The rows of a group lie close to one hidden flat surface of 10 dimensions, which passes through zero. Surfaces can cross.
In the rows, 128 means zero.
Known rows, each followed by its group:
[ 98 109 159 128 108 119 137 125 106  63 141  98 152 151 159 140 149 179] | K420
[149 140 152 181 149 142 116  87 179 127  99 162 127 118  99 185  94  58] | K420
[153 127 126 113 154 100 117 148  59  73 129 116 117 111  75 135 127 111] | K512
[165 115 113 128 142 126 136 100 150 142 164 144 118 144 113 104 116 105] | K420
[173 149 153  82 145 149 101 144 174 156 114 137 104 108 159 106 164 148] | K235
[129 129 147 125 158 135 135 105 130 123 129 159 179 139 119 142 132  96] | K235
[ 69 135 142 130  85 136 144 154 116 138 107  97 172 118 153 106 172 142] | K759
[148 198 195 110 182 138 169 125 180 135 106 113 115 120 149 101 190 125] | K759
[154 118 146 110 145 109  97 104 125  98 114 150 148 123 114 131 143 106] | K235
[133 166 164 104 124 140 156 122 145 128 129 130 136 153 104 132 165 133] | K235
[ 88 137 146 131  80 112 112 162 148 115  87  95 124 113 202 134 145 202] | K512
[143 126 115 141 157 123  87 203  90  98 126 133 146 116 141  94 163 109] | K512
[133  85 128 134  89 172  97  56 179  68 116 133 124 136  91  98 123 196] | K759
[128 107 119 142 106 110 127  97 114 112 137 128 127 135  93  88 168  80] | K420
[137 136 129 114 121 168 127 124 144 161 139 147 103 146 112 148 133 130] | K512
[111 120  93 169  93 152 108 206 117 149 136 138 166 122 142 122 112 135] | K512
[123 156 133  86 152 107 145 165  98 100 157 120 140 169 121 158 125 155] | K235
[127 103 126 132 110  90 115  79 142 100 119 100 138 111 126 107 126 103] | K512
[100 167 128 105 195 119 202 122 133 141 176  87 169 162 135 101 128  91] | K512
[110 130 123  73 138 121 144  85 162 158 112 114 116 121 169 113 105 190] | K420
[ 89 107  69 178 125 141 122 157 105  97 149 142 149 166 105 142  79 145] | K420
[122 113 136 163 100  18 136  70 134 147 132 143 140 151 158 187 106  36] | K759
[ 62 161 133 167 102 110 151  99 160 122  65 148 193 139 100  97 171 103] | K759
[143 111 147 125 140 138 103  69 228 119  99 118 121 107 190  75 149 161] | K235
[115 105 139 113 138 108 158  72 125  90 164 108 141 161 124  99 148 133] | K420
[182 138 127 122 108  87  97 162 154 158 121 126  94  97 150  96 152 103] | K420
[104 113  99 115  96 124 115  94 146  96 118  84 123 122  80 133  92 127] | K512
[158 111  90 130 117 102 140 167  84 184 191 129 109 137 130 110 116  82] | K235
[119  91 121 153  97 122 131 119 110 146 161 124 130 142 144 141 125  98] | K420
[135 133 125 127 116 130 127 167 123 136 155 149 155 152 134 132 133 138] | K235
[125 106 110 119 100 146  83 122 125 119 115 128  92 121 103 156 111 139] | K512
[117 131 132 139 129 137 112 156 110  86 128 122 129 142 116 160 120 140] | K759
[123 144 128 121 181  67 161 131 105 114 147 114 130 144 169 152  94 132] | K759
[129 139 150 109 115 125 150 134  98 124 145 115 115 141 112 163 135 136] | K512
[111 126 126 115 172 132 159 120 101 111 157 115 140 149 124 142 110 129] | K420
[128 105 121 167 117 118 115 129 110 104 147 130 131 139 123 145 119  93] | K420
[152 142 136 117 129  66 149 144  93 144 147 128 138 129 136 111 158  84] | K759
[123 135 107  92 150 129 110 141 119 122 123  96  94 116 116 129 122 125] | K512
[120 138 140 111 151  83 149 138 101 136 132 103 132 114 166 119 142 109] | K759
[152 113 120 136 109 128 117  91 135 136 136 173 144 145  79 130 127  90] | K235
[161 174 177 161 113  89 148 170 153 138 145 151 124 168 162 188 144 108] | K759
[155 106 115 111 137 117 128 111 125 208 142 107  72  84 165 123 108  76] | K235
[126 131 110 108 125  77 132 197  83  89 165  85 134 142 159  76 160 169] | K420
[136  98 139 135 166 144  95  95 153 128 138 168 119 159 165 131 161 101] | K512
[116 147 141 138  90 184 131 152 137 150 127 142 151 142  74 127 172  88] | K759
[124 130 127 152 123 120 100 139 128 114 115 141 120 134 126 180 107 104] | K759
[136 135 126 109 165 137 116 174 139 117 162 171 198 176 155 141 122 158] | K235
[134 161 164 115 136 158 144 153 100 156 106 130 126 102 101 142 161  94] | K235

New rows. What belongs after each?
[ 78 118 111 154 136  89 156  72 156 105 136 112 150 163 149 148  78 128] | K420
[145 109 138 110 149  62 134 106 101 107 164 114 144 135 149 123 138  83] | K235
[ 92 155 122 142 156 115 128 155 110 164  98 129 135 111 138 169 119  56] | K759
[ 97 111 116 141 137 170 115 114 143 111 132 126 121 142 116 181  77 142] | K759
[128 124 123 120 123 126 112 117 132 120 113 123 108 118 114 131 120 137] | K512
[181 123 138 127 110  99 117 109 139 125 134 129 109 119 102  67 192  74] | K420
[137 118 132 132 107 147 110 133 136 117 135 128 116 133 127 145 122 144] | K759
[135 119 103 119 106 133 114 182  82 195 137 131 120 100 139 122 129  96] | K759
[129 125 106 159 122 103 121 166 130 116 148 123 134 144 149 136 104 127] | K420
[144 141 115 119 185 139 140 148  89 148 147 129 126 113 109 114 121  82] | K235
[119 139 124 140 203 122 156  95 123 120 120 159 140 137 142 133  92 144] | K512
[133 111 125 141 104 106 111 140 129 106 131 125 132 129 139 111 142 140] | K235
[172  86 110 110 112 109  94 143  86 122 158 125  98 111 125 116 120 136] | K759
[ 94 112 115 141 124 136 113 106 137 141 104 123 126 112 142 152 100 118] | K759
[138 158 123 122 133 131 146 147 123 145 119 128 124 111 108 110 126 138] | K512
[ 97 123 169 121  99 144 108 120 145  93  96  84 127 106 150 132 172 145] | K759
[111 107  97 160 146 143 106 149 115 119 128 157 153 138 137 137 100 131] | K512
[131 117 172 157  87 110  91 151 128  68 102 109 136 115 157 158 153 150] | K420
[126 115 153 123 139 131 129  70 160  72 127 108 118 138 128 140 125 152] | K759
[139 101  86 147 152 112  94  88 148 115 114 143 105 114 111 143  66 108] | K420
[127 138 156 127 102 108 165 155 131 150 173 105 145 153 177 126 155 131] | K420
[114 139 164 104 156 113 168  68 167 160 121  96 127 115 170 113 148 100] | K759
[166 156 157 116 189 157 149 132  88 115 143 180 110 160  91 150 149 133] | K512
[113 125 102 124 147 161  82 146 158  91 123 116 132 143 109  86 166 109] | K512
[159 152 162 124 118 131 131 104 171 133 100 147 120 119 126  85 185 135] | K512
[138 137 111 148 144 143  98 115 162  84  92 149 126 125  87 120 108 148] | K420
[105  84 152 110 124 141  90  76 145  85 116  74  96 101 155 173 112 135] | K759
[187 140 173  87 174 128 114 130  79 118 122 124 102  86  96 121 179  62] | K420
[129 129 123 143 125 143 132 143 151 170 145 142 145 134 152 112 133 111] | K512
[149  77 106 109 102  88  91  79 123 150 108 120 103  77 144  82 131 108] | K759
[131 126 101 103 181 114  80 126 158 114 101 102 110  98 151  67 153  96] | K512
[ 95 111 121 121 101 164 135 118 110 141 122 136 142 135 112 116 145 152] | K420
[139 106 103 120 129 113  74 139 147 132 112 110 113  95 150  86 142  91] | K512
[127 145 135 130 107 128 142 150 119 125 126 121 137 121 109 125 129 143] | K512
[ 98  78 109 150  60 131 129 100 117 156 148 129 133 141 136 116 135 113] | K420
[125 117 149 159 183  91 160 170  46 112 170 150 175 151 186 163 117 125] | K512
[116 169 178 109 128 126 167 132 154 119 126 107 130 148 150 119 180 164] | K512
[110 150 149 130  80 150 126 123 126 118  99 163 146 155  71 185 129 148] | K235
[128 127 130 126 124 128 132 150 109 148 142 140 144 135 134 144 122 117] | K235
[150 129 140 120  80 131 160 123 108 151 163 119 134 133  72 145 127 101] | K512
[126 132 161 139  82 119 126 133 136  90 106 119 144 124 122 120 162 160] | K512
[126 145 155 138 140 147 125 136 154  94 127 123 117 150 136 171 125 150] | K759
[ 94 128 136 118 120 139 125 147 133 111 149  97 139 155 145 139 150 134] | K512
[164 164 158 107 146  77 137 135 147 156 119 106 111 100 160 125 147  85] | K420
[153 149 151 115 126 138 174  98 177 169 145 141 131 141 148  77 154 153] | K759
[173 117 152  98 103 111 157  91 128 144 177 120 123 148 110  43 219  85] | K420
[158  88 128 102 125  64 135  91  81 105 172 107 124 131 124 112 134  97] | K759
[132 179 126  65 170 132 167 127 144 125 148 106  85 166 104 138 120 172] | K235
[106 122 160  96 140 171 148 110 134  66 149  75 135 141 130 115 149 190] | K759
[ 83 150 114 156 157 100 142  60 170 171  65 151 145 113 128 131 111  59] | K759
[164 142 190 104 116 178 123 117 186 121 118 139 130 124 156 142 145 202] | K420
[143 180 104 129 144 103 145 137 131 101  66 115 138  70  66  62 114 155] | K512
[139 110 120 117 135 118  80 130 119  97 116 119 107 115 128 115 148 111] | K512
[158  61  97 175 103 115  92 143 108  94 191 133 115 154 143 132 105 116] | K420
[205 101 188 134 104 114  93  98 141 155 120 175  97 111 171 106 214  90] | K512
[167 104 149 115 112 127  48 116 157 114  75 165 134  92 138 133 150 125] | K235
[154 125 111  91 124 161 112 117 154 179 146 127  89 124 101 121 140  85] | K512
[116 108 135 130 111 105 107 159  95  89 130 101 129 119 164 144 133 153] | K420
[117  97  88 136 172 188  68 205 100 139 160 164 126 162 155 151 134 105] | K512
[116  71 102 124  71 151 102 114 127 146 138 136 119 131 153 116 117 183] | K420
[118 135 134 129 122 126 139  93 155 128 101 135 115 127 134 142 103 167] | K512
[111 114 116 131 114 100 105 130 119 108  97 113 120 108 139 124 128 138] | K420
[145 121 139 119 117 100 127  88 133 131 110 126 107 105 124 126 118 128] | K512
[124 122 143 130 158  82 119 141  99  99 123 113 138 113 185 126 137 127] | K512
[116 121 155 108 131  82  99 131  86  67  82 102  84 103 170 177 122 194] | K512
[126 142 130  93 144 145 125 145 175 160 124 108  92 120 195 136 116 187] | K235
[122 155 157 144 102 104 117 138 162 112  75 117 129 104 140 139 146 125] | K420
